The same things were measured in two ways. Each way mixes the same 4 hidden numbers, adds some noise and spreads widely along 2 directions of its own, which tell nothing about the thing.
In the rows, 128 means zero.
Some things both ways: the first way, then the second way.
[180 184  81 171  88 172 176 114  59 154 144 132 143]
[133 129  90  99 112  71 150 127 138 149 132  99 118 125  82 155 128 148]

[161 179 126 205 122 155 174  76  44 159 118  96 125]
[ 80 117 120 125 131 108 115 121 158 130 126  92  54 167 139 147 113 137]

[154 166 123 137  91 130 125 116 102 170 113 129 157]
[132 177 106 103 142  89 155 145 137 120 118 108 134 142 122 151 124 151]

[167 172 125 124  78 128 119 145  99 169 110 148 182]
[131 171 123 101 114  69 144 128 120  99 136 105 154 122 121 141 152 159]

[149 168 119 116 102 137 134 128 114 163 171 120 165]
[139 151 152 137 118 105  94 156 139 100 133 154 165 107 134 152 169 130]

[138 193 109 223  83 206 130  33  87 112 140 164  71]
[ 95 101  75  83 134 116 173  85 114 169 124  78  21 161 126 118 112 130]

[182 168 138 190 126 140 159  68  63 178 122  85 153]
[ 38  97 171 139 113 141  87  81 134 101 151  65  78 169 185 106 122 153]

[128 187 149 172  80 153 102  79 101 132 127 155 110]
[112 130 132 118 123 130 135 106 110 123 139 108 127 131 148 112 137 143]

[136 172 112 157  86 156 123  96  95 142 132 147 130]
[127 145 107 107 129 105 149 127 127 131 122 117 112 134 124 138 132 140]

[117 166 163 164 122 127  98  72 118 153 131 113 133]
[114 155 139 139 154 160 126 155 144 115 119 118 160 146 156 141 104 142]

[140 149 115 144 128 125 149 102  92 180 123  88 160]
[ 68 107 193 161 118 167  67 111 138  94 149 110 132 143 187 113 137 142]

[105 184  86 179  88 192 146  81  82 110 136 155  79]
[147 121  80 105 130 113 155 135 131 169 114 132  92 123  96 149 130 114]

[ 90 155 138 171  98 130  82  64 121 141  72 138 110]
[ 82 130 149 124 152 193 138  98 106 118 134  85 121 161 190  95  96 147]

[152 139 127 153 124 115 116  81 119 197 107  93 174]
[ 69 133 172 146 138 181 109 115 136 100 147  77 164 159 189 113  91 165]

[ 56 145  33 106  97 174 137 123 137 124 131 139 111]
[192 137 100 129 139 159 142 173 128 164 119 184 191  89  91 151 133 109]

Other things, the second way, with their names:
q391: [140 170 124 106 113  63 132 136 125 101 130 120 149 115 121 145 162 149]
q425: [153 140 108 100 123 134 166 121 101 148 135 126 166 105 112 120 131 140]
q892: [137 146 104  99 114  56 140 128 130 128 125 119  96 125 107 150 161 135]
q296: [106 136  99  89 102  43 149 104 133 130 136  80  76 142 106 141 140 154]
q607: [ 86 138 109  99 144 128 156 100 122 131 123  78  67 167 156 118 109 144]
q417: [136 145 151 127  94  82 105 129 126 103 149 128 196  97 118 137 162 156]
q497: [158 112  73  96 128 131 177 124 119 189 128 119 125 114  79 133 109 127]
q332: [144 144 131 123 127 119 121 139 114 117 122 158 137 113 138 134 168 120]
q828: [ 89 142 126 113 136 123 142 109 128 117 134  75 106 157 152 125 106 159]
q978: [ 97 119 179 152 104 130  66 119 132  92 143 141 127 124 173 124 172 128]
q14: [120 131 142 133 143 194 136 129 116 131 134 123 172 128 158 111 104 140]
q922: [131 125 101 120 138 125 138 144 147 153 119 130 106 138 112 149 121 123]
q162: [152 108 120 133 125 149 120 145 135 157 133 150 159 102 104 142 132 121]
q611: [112 131 120 110 128 105 134 114 125 126 125 110  85 143 135 132 140 135]
q929: [105 126 153 148 137 156  92 141 145 112 123 140 122 139 164 139 138 125]
q351: [160 152  96 115 151 140 153 160 131 148 104 153 133 126 119 151 127 118]
q666: [147 138 149 144 118 133 103 156 144 119 140 148 201 100 119 150 138 139]
q572: [176 152  76  99 144 132 182 148 119 167 116 138 159 110  92 142 116 129]
q76: [180 167  95 103 114  52 143 162 134 127 116 158 146  99  81 175 169 129]
q193: [112 160 107 102 157 149 178 126 122 137 127  75 145 153 141 124  78 162]
q774: [134 109  91 120 144 160 149 136 135 178 117 133  95 132 113 139 110 112]
q602: [102 133 120 123 156 163 143 126 128 134 119 109 100 158 159 129 108 134]
q442: [ 83 148 174 145 126 139  92 128 140  83 140  98 152 148 183 124 129 159]
q748: [126 136 111 124 149 151 135 148 143 143 117 127 118 141 133 147 110 126]
q715: [ 78  95 162 156 109 135  68 123 157 118 142 114 104 140 152 135 135 131]
q571: [165 158 143 146 134 147 110 176 140 122 124 177 208  97 128 154 146 126]
q316: [188 148 108 125 147 145 140 173 123 144 109 188 165  97 115 149 155 105]
q671: [113 116  86  87 125 104 162  97 118 154 125  94  57 147 115 124 126 128]
q77: [ 61  81 160 150 139 200  90 103 136 134 134 103  74 163 189 110 109 125]
q343: [115 118  85  91 139 142 177  98 108 168 126  87  83 147 124 112 103 136]
q423: [119 118 157 137 116 159 108 111 111 118 147 130 168 112 148 110 149 136]
q133: [ 74 119 174 157 148 212  95 119 129 109 134 109 128 157 202 106 108 135]
q865: [195 119  73 100 115 106 167 140 115 187 128 160 160  77  51 147 144 114]
q755: [109 104 103 124 142 156 138 134 147 168 129 107 100 142 114 146  89 132]
q285: [185 146  93 104 133 114 154 147 111 147 113 175 135  96 101 142 166 103]
q564: [130 113 150 155 122 169  89 146 142 133 136 154 165 114 136 136 136 122]
q355: [117 130 144 143 153 196 116 138 125 124 114 147 124 140 172 121 126 117]
q685: [ 93 108 145 122 102 111 110  94 122 123 147  99  98 132 141 121 148 143]
q436: [146 126 119 128 137 158 130 143 124 143 122 156 138 115 130 133 138 115]
q645: [138 109  97 118 137 166 151 131 126 176 125 124 123 124 108 130 102 125]
q223: [ 93 120 138 122 126 136 120 104 120 117 133 110  82 146 161 115 142 131]
q489: [135 102 122 127 125 146 118 125 126 148 127 150 104 115 127 127 152 109]

Some of these things the first way, each followed by its name:
[154 180 163 186  88 157  69  35 151 161 161 145 128] => q193
[137 168 112 129 104 142 139 116 107 157 154 121 150] => q666
[113 147 133 160 127 136 102  53 143 166 133  96 128] => q133
[108 146  69 150 118 157 149  94 110 158 120 104 133] => q748
[ 91 149  38 159 106 191 148  85 116 133 128 129  98] => q645
[143 194 114 133  73 156 142 142  84 136 142 160 133] => q76
[ 92 177  70 182 106 197 136  54 118 119 155 137  77] => q774
[125 181 108 176 105 170 142  75  90 128 149 128 100] => q922
[168 172  74 134  84 162 163 140  79 166 139 135 161] => q892
[ 77 149  79 131  95 161 120 102 125 132 109 135 114] => q351
[108 138  69 174 137 158 157  56 109 162 123  84 118] => q77
[134 180 119 170  89 160 133  88  91 146 130 143 122] => q611
[130 149  97 158 108 162 102  56 155 169 159 113 136] => q602
[103 176  92 141  70 173 105 100 123 122 130 174 111] => q425
[158 174 110 117  87 124 153 172  63 160 108 129 175] => q417
[ 96 196 112 180  96 197 123  63 108  97 176 152  73] => q489
[126 191 134 217 116 179 140  33  79 120 146 122  78] => q755
[136 181 131 180  95 163 117  64 114 143 150 136 117] => q223
[144 165 112 119  83 121 146 166  67 156  79 145 172] => q391
[ 69 133  87 135 105 136 111  94 131 148  78 136 122] => q14
[162 147 144 136 117 108 128 107  97 189 114  94 180] => q442
